There are 4 nested groupings, the coarsest first. Each group lies inside one group of the grouping before and may be the whole of it. The rows also spread widely along 9 directions, which tell nothing about the answers.
In the rows, 128 means zero.
Some rows, each with its group in each grouping after it:
[ 80 157 106  97 144 162 111 146 197 163 149 115 106 155 136 122  67 129
 160 140 126 126  57 112 104 132 193]  tus Dob bala karu
[ 92 158 134 126 165  99 118 146 159 152 138 141 141 154  96 122 110 132
 136 146 134 129 149 119 154 142 139]  zan suz runur lapa
[158  79 115 109 114 145 101 130 115 131 149 137 108  91 166 118 163 125
 127  78 102 138 127 182 111 150 115]  pap Tela Pag Gali
[ 87 176  69 118  84 184 169 107 170 147  48  61 152 169 147 126  90 121
 160 194  85 108  30  92 144  52 140]  pap Tela lon Zok
[183 119 118 147 111 152 116 122  92 134 105 148 142 105 127 140 120 115
 109 132 120 148 199 159 129  88 101]  tus fis nov lumul
[117 130 135 136 140 178 136 139 160 142 130 140 117 138 136 183  51 135
 126 123 127 124 150 123 112 128 152]  tus Sama Meb Domo
[163  88  78 124 119 191 101 160 127 131 111 140  92  95 155  89 121 106
 145 118 119 150 155 185  88  88 134]  tus fis Paliz keve
[132 117 126 150 117 129 110 132 136 113 121 100 140 137 137 122 133 117
 135 115  90 151  78 160 128 119 105]  tus Dob bala kobi
[132 133  88 132 108 156 134 144 138 118 111 102 137 152 148 108 129 109
 144 148 118 134 100 145 123  92 104]  pap Tela lon dov
[159  85 142 125 153 164 158  97  94 170 107 153 102 105 164 166 152 141
 124  63 106 161 153 176 125 135 108]  tus minok siru kadam
[129 158 118 137 115 146 124 134 154 125 125 108 149 166 149 166  88 111
 121 145 120 153 101 130 131  99 119]  pap zot Romug zug
[126 164 122 147 105  97 142 121 115 100 125 141 188 135 104  98 130 102
 123 190 160 106 159  94 112 107 101]  tus Dob Mufem nube
[137 179 139 100 100 122 102  88 124 173 165 156 151 134 150 179 109 116
  97 136 145 144 129 115 142 133 141]  pap gulef tek mono
[141 107 121 110 103 111 134  91  98 131 126 140 142  82 137 104 182 118
 118 112 116 113 125 146 108 137 110]  tus minok siru Bak
[102 115  69  80 100 170 158 138 143 105 124 135 113 107 167  53 139 105
 171 160 169  78 109 109  60 130 156]  pap gulef ruge lozo
[153 109 119 174 106 171 173 144 111  53 121 106 153 161 187 138  99  95
 130 134 172 137 114 130  58 110  85]  tus Dob pume Masu
[120 171  83  92  90 113 113 109 122 164  87 141 168 100  77  72 155 120
 131 208 102  94 169 115 170  76 125]  pap Tela zupa foz
[149  98 112 105 139 142  95 151 122 136 152 165 104  94 132  96 146 118
 135 105 130 139 193 173 113 139 122]  pap zona duri tilur
[125 127 119 149 107 169 141 125 141 113  92 108 138 131 144 153  89 129
 133 139 107 118 117 121 110 106 137]  tus fis Paliz Piduz
[130 157 141 131 134 103 155 107 118 123 177 154 157 154 145 139 135 112
 115 131 186 141 116 104  97 153 102]  tus Sama Meb totin
[121 119 118 116  96 127 101 121 134 113 136 113 138 107 148 126 130 116
 123 113 115 117 108 143 111 131 135]  zan Dur sir Dovaf
[131 146 135 140 106 133 141 107 123 112 124 120 157 143 143 151 124 122
 118 138 124 131 124 122 127 125 101]  pap zona duri Sapi
[152 131 126 125  98 179 146  84 112 146 107 126 135 126 176 176 100 117
 117 118 125 141 104 132 103 103 133]  tus Dob pume Pozir
[120 105 158 131 146 114 183  80  97 139 105 135 142 120 153 159 167 148
 129  94 122 126 132 131 136 162 103]  zan suz Vasob Vusib
[139  92 132 136  99 174 127 125 119 114  99 130 123  95 149 162 103 131
 123 116  97 101 185 149 122 125 128]  pap gulef tek luvob
[115 106 139 135 165 102  84 199 162  95 197 154 118 130 116 111 104 116
 127 106 158 125 178 154  98 184 139]  zan suz runur rig
[120 150  97 121  79 143 108 129 142 113 117 112 152 129 138 117 116 106
 129 161 115 117 103 129 126 104 131]  pap gulef ruge buvu
[168 151 124  95  76 146  55  77 117 190 144 152 134  84 144 176 105 110
  86 116  94 153 126 159 135 102 156]  tus Dob Mufem ros
[117 134  77 108 118 146  78 175 153 141 118 130 119 115 106  66 118 104
 152 166 107 123 164 155 138  92 137]  pap gulef tek luvob
[148 188 122  76 105  73  52  90 113 195 175 191 158  82  81 108 156 112
  91 160 140 135 176 122 146 127 155]  tus fis Paliz Piduz
[129 104  93 140 158 184 110 194 161 143 106 113  96 151 127 120  94 130
 157 119  89 153 153 179 146  99 121]  pap Tela lon Zok
[188 160  94  83  59 161  73  84 110 164 174 175 137  84 161 153 101  80
  81 141 161 149 139 145  86  86 147]  tus Sama Meb Domo
[113  97 105  55 143 151 128 117 135 177 166 157  71 102 188  92 166 129
 162  77 147 133  92 152  89 175 163]  pap gulef tek luvob
[148 143 168 134  49 130  39 111 144  93 200 128 166  95 144 220  44 104
  52 109 115 105 129 125  91 160 167]  tus Dob pume Masu
[140 130 139 144  77  69  52 142 121  80 169 134 183  85  91 122 133  98
  81 143 113 104 182 146 129 144 112]  zan suz Vasob Vusib
[ 70 113  97 103 183 147 152 173 180 144 114 130  94 140 127  74 114 134
 184 134 137 107 121 127 110 144 165]  zan suz runur rig
[ 97 120 133 152 108 116 138 133 140 101  85 101 164 117  85 129 125 145
 129 154  68  70 160 116 159 132 114]  pap Tela lon Zok
[142  89 157 145 151 129  94 159 126 115 164 149 118 114 128 148 111 128
 115  81 121 139 180 169 110 170 122]  tus Dob pume Masu
[116 122 155 139 109 117 148  94 127 125 127 102 150 139 148 176 141 147
 117  98  90 118  85 126 145 163 110]  pap Tela lon Zok
[ 42 168  96 101 178 149 166 155 187 183  77 114 115 172 100  83 101 149
 195 182 111 105 114  90 164 110 162]  pap gulef tek luvob
[121  92 113 107 147 146 146 156 138 112 134 154 110 106 136 101 131 124
 147 123 146 103 185 138  89 146 136]  pap zot Romug zug

New rows. What belongs after each?
[133 133 112 113 128 107  83 146 141 149 171 122 125 141 136 110 157 116
 128 104 110 162  88 166 141 143 113]  pap Tela lon Zok
[125  90 103 117 100 143  85 144 132 124 105 119 114  81 126  92 146 120
 141 118  71 108 152 172 135 122 129]  pap gulef tek luvob
[130 124 118 156 104  87 168 116  93  75  93 123 184 110 100  66 178 114
 133 174 137  87 164 103 112 120  78]  tus fis nov lumul
[122 120 125 122 148 135 123 148 146 136 127 138 124 132 123 136 118 129
 134 124 113 134 159 146 134 130 127]  pap zot Romug zug
[131  81 120 144  72 139 154  74  93  99  47  82 152  79 150 110 180 124
 134 116  52  97  82 150 122 108  96]  tus Dob pume Masu
[134 138 126 108 122  77  71 142 128 131 184 162 144  95  92  85 145 113
 111 132 141 117 168 131 114 160 137]  tus fis nov lumul
[120  72 140 145 130 178  99 166 174 105 128  95  93 125 163 186  75 139
 130  64  61 135 110 180 118 150 145]  pap zot Romug zug
[132 161  87  98 120 103  55 153 140 161 154 158 139 106  87  58 135  94
 131 170 131 140 158 148 128 100 138]  tus Dob Mufem ros
[123 167 126 112 161  96 137 125 126 174 156 151 144 167 116 118 158 130
 134 138 151 157 134 125 156 141 103]  pap Tela lon Zok
[ 77 178 119  86 118 131 111 107 178 182 133 122 135 126 113 141  88 131
 125 147 101 105  75  95 132 128 188]  tus minok siru kadam
[120  87 102 113  79 165 105 131 146  98 124 116 116  73 155 107 106 113
 135 120 101  81 111 140  67 133 164]  tus Dob Mufem ros
[148  94 144 129 108 153  75 124 125 139 126 139 118  77 123 164  98 130
 104  91  75 120 172 169 127 136 149]  tus Dob pume Pozir
[104  93 110  71 115 122  83 112 139 167 129 136  99  54 119  72 166 130
 144  99  75  96 104 155 115 155 175]  tus Dob pume Pozir
[112 145 141 171 103 110 141 142 127  73 115 112 183 148 112 135 109 119
 121 171 128  97 171 105 134 127  91]  pap gulef tek luvob
[147 141 131  58  91 125 107  61 114 178 192 161 129  93 184 159 154 125
 100  93 145 127  86 125 101 172 160]  pap Tela Pag Gali
[174 117 142 113  75 134  91  66  92 148 133 140 139  79 157 173 157 122
  87  89  83 145 135 170 140 130 110]  pap zona duri Sapi
[113 111 123 137 141 152 185 121 135 117 123 125 121 146 165 128 126 129
 151 112 148 128  91 122  89 142 114]  tus Sama Meb Domo
[143 102 139 159 123  93 156 118  86  86 119 129 166 122 137 114 181 116
 123 120 138 132 155 146 122 141  65]  zan suz Vasob Vusib
[135 153 150 157  99 115  88 116 132 134 106 122 171 111  81 173  86 135
  92 148  70 112 177 124 170 111 129]  tus fis nov lumul
[151  99  78 152 116 157 145 144 105 100  60 117 138 116 134  75 150  97
 150 158 117 133 167 168 124  63  82]  zan suz runur lapa
[120  95 114 160 151 152 183 160 124  79  94 118 131 147 141  93 140 128
 166 135 137 121 161 137 107 124  81]  pap zona duri tilur
[115 138 132 128  93 122  57 152 174 112 177 109 140 118 125 155  76 112
  98 115  95 118  93 142 111 146 157]  tus minok siru Bak
[117 154 144 127  74 127 176  64 120  95 123 120 181 128 170 180 106 116
 102 151 158  84  97  76  90 140 135]  zan suz runur rig
[145 151  86 118 122 155 155 124  98 150  73 161 148 124 111  89 145 111
 147 192 146 123 208 130 147  70 100]  pap gulef ruge lozo
[136 116 148 129 138 152 126 127 131 132 157 141 120 135 161 167  96 126
 120  93 142 142 126 139  95 154 139]  tus Dob pume Pozir
[141  97  96 150 103 194 140 128 135 108  80  87 118 129 171 126 109 114
 153 121  88 141  72 163 100  84 117]  tus Dob bala karu
[138 116 160 139 140 140 106 125 129 148 129 141 124 122 122 180 113 148
 112  94  85 144 177 161 160 146 117]  pap zona duri Sapi
[100 157 117 108 127 153 172  88 132 163  78 120 144 140 142 149 113 139
 145 151 127 116 118 101 139  97 141]  zan Dur sir Dovaf
[126 129  97  81  62 152  66 119 157 137 160 116 122  88 150 131 108 110
 111 124  95  96  88 141 104 129 174]  pap Tela lon dov
[163 137 125 129  85 135 117  85  94 138 111 157 161  83 112 152 127 112
  92 149 116 115 189 135 130  94 109]  tus Sama Meb totin
[160 122 119 123 167 158 107 194 132 130 190 189 111 142 124 134  89 115
 121 129 192 142 252 154 101 139 124]  pap Tela lon dov
[126 121 127 107 154 112 164 101 106 164  91 159 136 110 109 112 179 140
 140 136 114 125 186 136 156 124 105]  pap zot Romug zug
[175 175  68  98  67 177  60 121 135 165 145 156 138 105 134 132  72  74
  97 177 142 154 147 148 106  44 148]  tus Sama Meb Domo
[116  90 112 152 179 142 172 171 128 111 106 131 112 150 136  73 147 127
 179 121 141 140 145 149 101 132  94]  tus Dob Mufem ros
[136 114 124 159 108 151 149 136 114  82 101 121 157 124 134 126 106 110
 126 150 134 108 162 127  96 109 104]  tus Dob pume Masu
[124 141 150 164 131 114  77 162 157 120 141 117 149 139  90 160  75 134
 108 127  87 131 158 138 154 137 130]  tus fis nov lumul
[139 132 106 143 116 135 114 145 126 110 127 113 146 145 143 101 128  96
 134 138 131 154 101 150 108 103 101]  tus Dob pume Masu
[116 145 104 110 145 139 149 104 131 174  94 127 125 146 148 119 141 123
 150 135 123 153  93 137 146 102 126]  zan suz runur lapa
[135 138 141 150 106 126 127 124 132  92 153 120 161 146 145 145 106 110
 116 136 144 132 104 123  96 133 113]  tus Dob bala kobi
[110 104 127 109 156 155 167 114 136 158 108 135 102 117 148 125 127 152
 155 102 120 114 121 121 110 151 152]  tus fis nov lumul
[ 82 127 108 127 162 195 164 175 177 135  94 123 104 164 137 132  65 145
 172 147 129 110 146 116 123 123 159]  pap gulef ruge buvu
[131 146 106  96 117 143 133  90 113 174 102 141 137 111 136 111 142 116
 134 145 123 134 115 129 126  99 135]  tus Dob pume Masu
[144 123  82 119  84 144 143  99 108 131  86  96 143 123 157  96 179 109
 141 139  94 136  73 152 133  85  90]  pap Tela lon Zok
[141  90 108 178 149 156  92 226 156  79 136 104 120 156 128 111  97 117
 146 115  99 153 161 188 128 121  88]  pap Tela Pag Gali
[120 107 116 140 109 140 144 128 128  96  98 105 138 119 137 107 145 126
 142 130  96 112 124 141 121 124 100]  pap zona duri Sapi
[133 128 108 100 126 115 141 111  98 145 128 163 134 111 135  77 193 117
 146 136 149 127 149 140 127 139 105]  pap gulef ruge lozo
[114  90 136 151 118 129 218  99  98  85  77 106 155 125 146 123 175 146
 146 126 115  80 134 111 118 149  81]  pap Tela lon Zok
[149  88 123 132 102 148 127 115 110 107 130 128 124  98 170 125 141 113
 128  96 121 129 116 157  83 138 116]  tus Dob Mufem ros
[166 125  83 128  97 134 112 141 112 105 119 126 146 123 144  90 155  84
 127 151 131 154 139 167 113  79  84]  pap zot Romug zug
[107  47 135 137 162 156 123 153 151 140 101  97  74 103 147 129 144 158
 156  39  36 135  87 199 134 163 128]  tus minok siru Bak
[138  92 120 142 128 200 152 131 140 119 102 106 105 139 183 155  91 126
 150  99 110 147  88 158  93 112 129]  tus Dob bala kobi
[140 167 133 159  67 102 106 114 131  79 164 116 189 141 131 153 100  92
  88 158 142 126  99 110 103 119 100]  tus Sama Meb Domo
[100 139 103 127 111 158 111 154 166 125 114  97 126 147 142 122  92 119
 149 144  98 122  98 134 132 111 140]  pap gulef tek luvob
[106  95 122 103 158  95 190 103  97 132 118 149 130 105 142  65 216 133
 161 113 155 110 133 127 108 168 104]  zan suz Vasob Vusib
[144  85 125 148 161 141 153 136 114 128 130 130 105 139 163 118 164 124
 149  74 123 173 102 178 112 140  80]  tus Sama Meb totin
[ 95 143 136  90 136 157 118 106 170 187 135 131 106 119 138 167  75 154
 132 109 101 111  95 107 126 153 199]  tus fis nov lumul
[125 164 101 102  78 154  81 113 158 148 144 110 143 125 160 159  77  99
 109 142 117 138  72 131 118  99 164]  zan suz Vasob Vusib
[169  85 156 129 111  84  45 132  94 116 179 168 137  59 105 118 165 112
  87  82 104 130 204 188 120 172 110]  tus Dob pume Masu
[167  99 200 161 132 115 100 111 100 113 176 171 147 101 120 213 105 142
  78  78 125 130 218 154 121 185 115]  tus Dob bala karu
[129  91 133 141 172 126 154 125 106 153  81 144 114 110 110 104 178 154
 155 103  93 139 170 159 150 136 103]  tus fis Paliz Piduz
[116 125 135 120 199 137 128 152 144 192 121 159 100 137  98 125 114 157
 151 110 115 149 183 143 157 141 143]  tus fis nov lumul
[ 98 115  92 126 158 172 150 148 160 150  80 104 103 146 132  85 118 133
 183 138  96 136  84 144 124  98 138]  tus Dob bala karu
[126 172 118  81  58 127 121  52 125 149 152 149 163  87 143 152 115 106
  93 157 145  89  98  84  93 123 162]  tus Sama Meb totin
[ 91  83 119 137 157 176 150 181 166  93 119 105  98 142 159 124  86 138
 167  98 131 112 130 142  87 146 145]  zan Dur sir Dovaf
[148 113 160 136  81 147 120  97 123  91 153 139 151  98 171 213  78 118
  81 104 138  98 154 127  88 159 147]  zan suz runur rig
[128  99  98 109  88 188 116 120 138 122  99 112 116  88 159 123  98 113
 135 125  99 101 110 143  85 105 160]  tus Dob pume Masu
[106 140 101 111 177 122  96 183 166 164 161 162 107 138  90  75 114 118
 153 141 143 146 159 145 126 130 139]  tus Sama Meb Domo
